All rows are made from the same 9 directions, up to rounding. Whole rows:
(in the rows, 128 means zero)
[[174  94 202  75 136 136 160 116 173 106 198 139  96]
 [150 163 114 103 127 136 139 105 136 104 109 130 128]
 [ 91  83 120 116  89  77 159 154  81 175 141 100 154]
 [ 87 153 162  64  97 137 102  97 132 177 117 110 126]
 [104 166 183 145 108 181 136 136 141  82 127 161 120]
 [179 133 131 162 180 149 192 157 143 177 132 104  84]
 [194 140 170 149  86 216 185 107 164 121 115 146  86]
 [185  85 136  88 103 135 120  86 163 134 149 128 112]
 [130 122  97 131 147 118 136 124 114 211  81 124 118]
 [107 117 109 148 128 118  85 122 113 120 124 129 145]
 [101 163 155  46 141 126 102  96 149 193 112 114 112]
 [ 99 161 205 124 125 188 157 152 161 206 119 130  82]]

The start of a row, then its end:
[118 129 120 106 143  87 139 156 126 120 168] => [ 91 138]
[133 125 132 111 174 105 113 108 115 105 145] => [131 131]
[142  89  91 126 127  88 111 118 113 103 137] => [133 151]
[159 138 132 107 145 133 159 147 174 129 131] => [146 105]
[147  96 118 147  91 140 138 133 132 170 130] => [104 120]
[126  96 159 169 119 152 128 123 105 147 146] => [115 119]
[111 118  82 167 124 117  95 127 101 133  96] => [133 150]
[111  87 206 158 157 126 196 152  81 114 159] => [174 121]
[177  96 132  98 121 132 116  65 124 145 144] => [101 117]
[121 130  86 134 103 124 100 125 133 134  95] => [135 143]
[160  97 116 202 123 136 218 144  64 131 107] => [136 130]
[ 85 101 152 131 105 117 112 160 137 124 145] => [156 139]
[123  78 199 106 202  96 137 148 147  74 177] => [224 116]
[123 210 107  76 130 107 162 141 134  70 136] => [ 91 145]
[156 187 136  54 177 130  91  72 162  83 140] => [117 116]
[122 127 156 153 168 111 205 135  47 129 140] => [111 131]
[101 114 158 158  95 145 165 122  64 181 120] => [ 96 130]
[117 109 111  64 127  64 147 117 102 135 127] => [133 152]
[136 122 125 143 149 124 120 144 140 125 151] => [113 122]
[169  60 105 125 100 112 113  66  90 140 130] => [116 141]
[168 147 130 156 128 171 165 120 130 148 112] => [109 103]
[118 179 216 111 181 163 167 121 119 124 161] => [110  95]
[155 133 132  91 170 111 124  87 125  75 128] => [166 131]
[155  84 103 121  75 127 123 105 126 188 127] => [ 85 127]
[164 150  81 147  98 136 130 135 144  74 143] => [ 85 139]
[138 138 151 120 166 151 141  84 104 185  83] => [148 104]
[177  98 166  93 124 132 170  36  60 133 142] => [101 124]
[114 150 123 138  92 137 164 136 100 135 111] => [107 138]
[ 62 195  99 226 135 161 129 211 115 169  90] => [ 90 128]
[108 170  73 181 157 123 109 221 183 121 128] => [113 125]
[141 114 152 108 205 116 123  93 114 161 121] => [154 107]
[134 137 153 134 205  93 203 176 109  86 163] => [146 122]
[ 73 124 124 115 140  86  98 132  91 137 132] => [118 154]
[ 91 159 125 126 184 104  89 146 128 117 143] => [114 134]
[ 76 124 117 106 161  76  80 119  97  99 117] => [167 162]
[123 159 100 151  76 157 116 166 180  86 108] => [150 135]
[151 113 125 149 146 120 124 112 107  64 154] => [132 140]
[125 134 163 145  98 154 161 128 108  98 143] => [124 130]
[121  79 147 147  99 133 160 147 128 138  97] => [212 128]
[116 108 130  80 101  81 188 154 112 153 140] => [118 141]
[148  87 151 111 128 111 141  96  96 127 165] => [107 130]
[107 122 169 112 108 155 101 116 149 164 130] => [135 113]
[ 88 126 141 151 180 121  25 103 115  80 151] => [142 143]
[120 121 118 116 168  83 123 138 111 105 159] => [113 142]
[159  57 142  61 128  95  72  66 149 115 165] => [153 131]
[114 170 131 123 215 121  97  86  92 119 102] => [140 126]
[132 133 100 134 112 116 128 129 113 113 137] => [ 92 143]
[141 133 141 127 126 144 135 121 136 124 132] => [127 119]
[108 147 115 118 126 113 105 155 157  79 135] => [149 143]
[145 144 117 121  60 149 130 103 125  84 140] => [ 89 144]
[107 143 111 139 177 100 144 175 122 185 132] => [ 89 119]
[ 88 139 131 130 163 108 145 155 111 152  90] => [177 131]
[111 148 193  98 147 151 166 145 158 144 115] => [189 100]
[123 136 143 130 133 144 128 126 132 151 121] => [127 116]
[114  92 150 153 170 119  94 110  91 165 152] => [104 122]
[151 101 105 123  87 121 132  83  85 144 126] => [ 85 143]
[ 92 151 170 121 116 134 126 138 115 110 173] => [ 84 133]
[135 139 138 142  96 150 178 124  99 141 118] => [104 126]
[115  79 167 139  90 141 148 146 130 174 137] => [144 118]
[162  90 123 120 120 134 132  96 130 170 107] => [143 115]
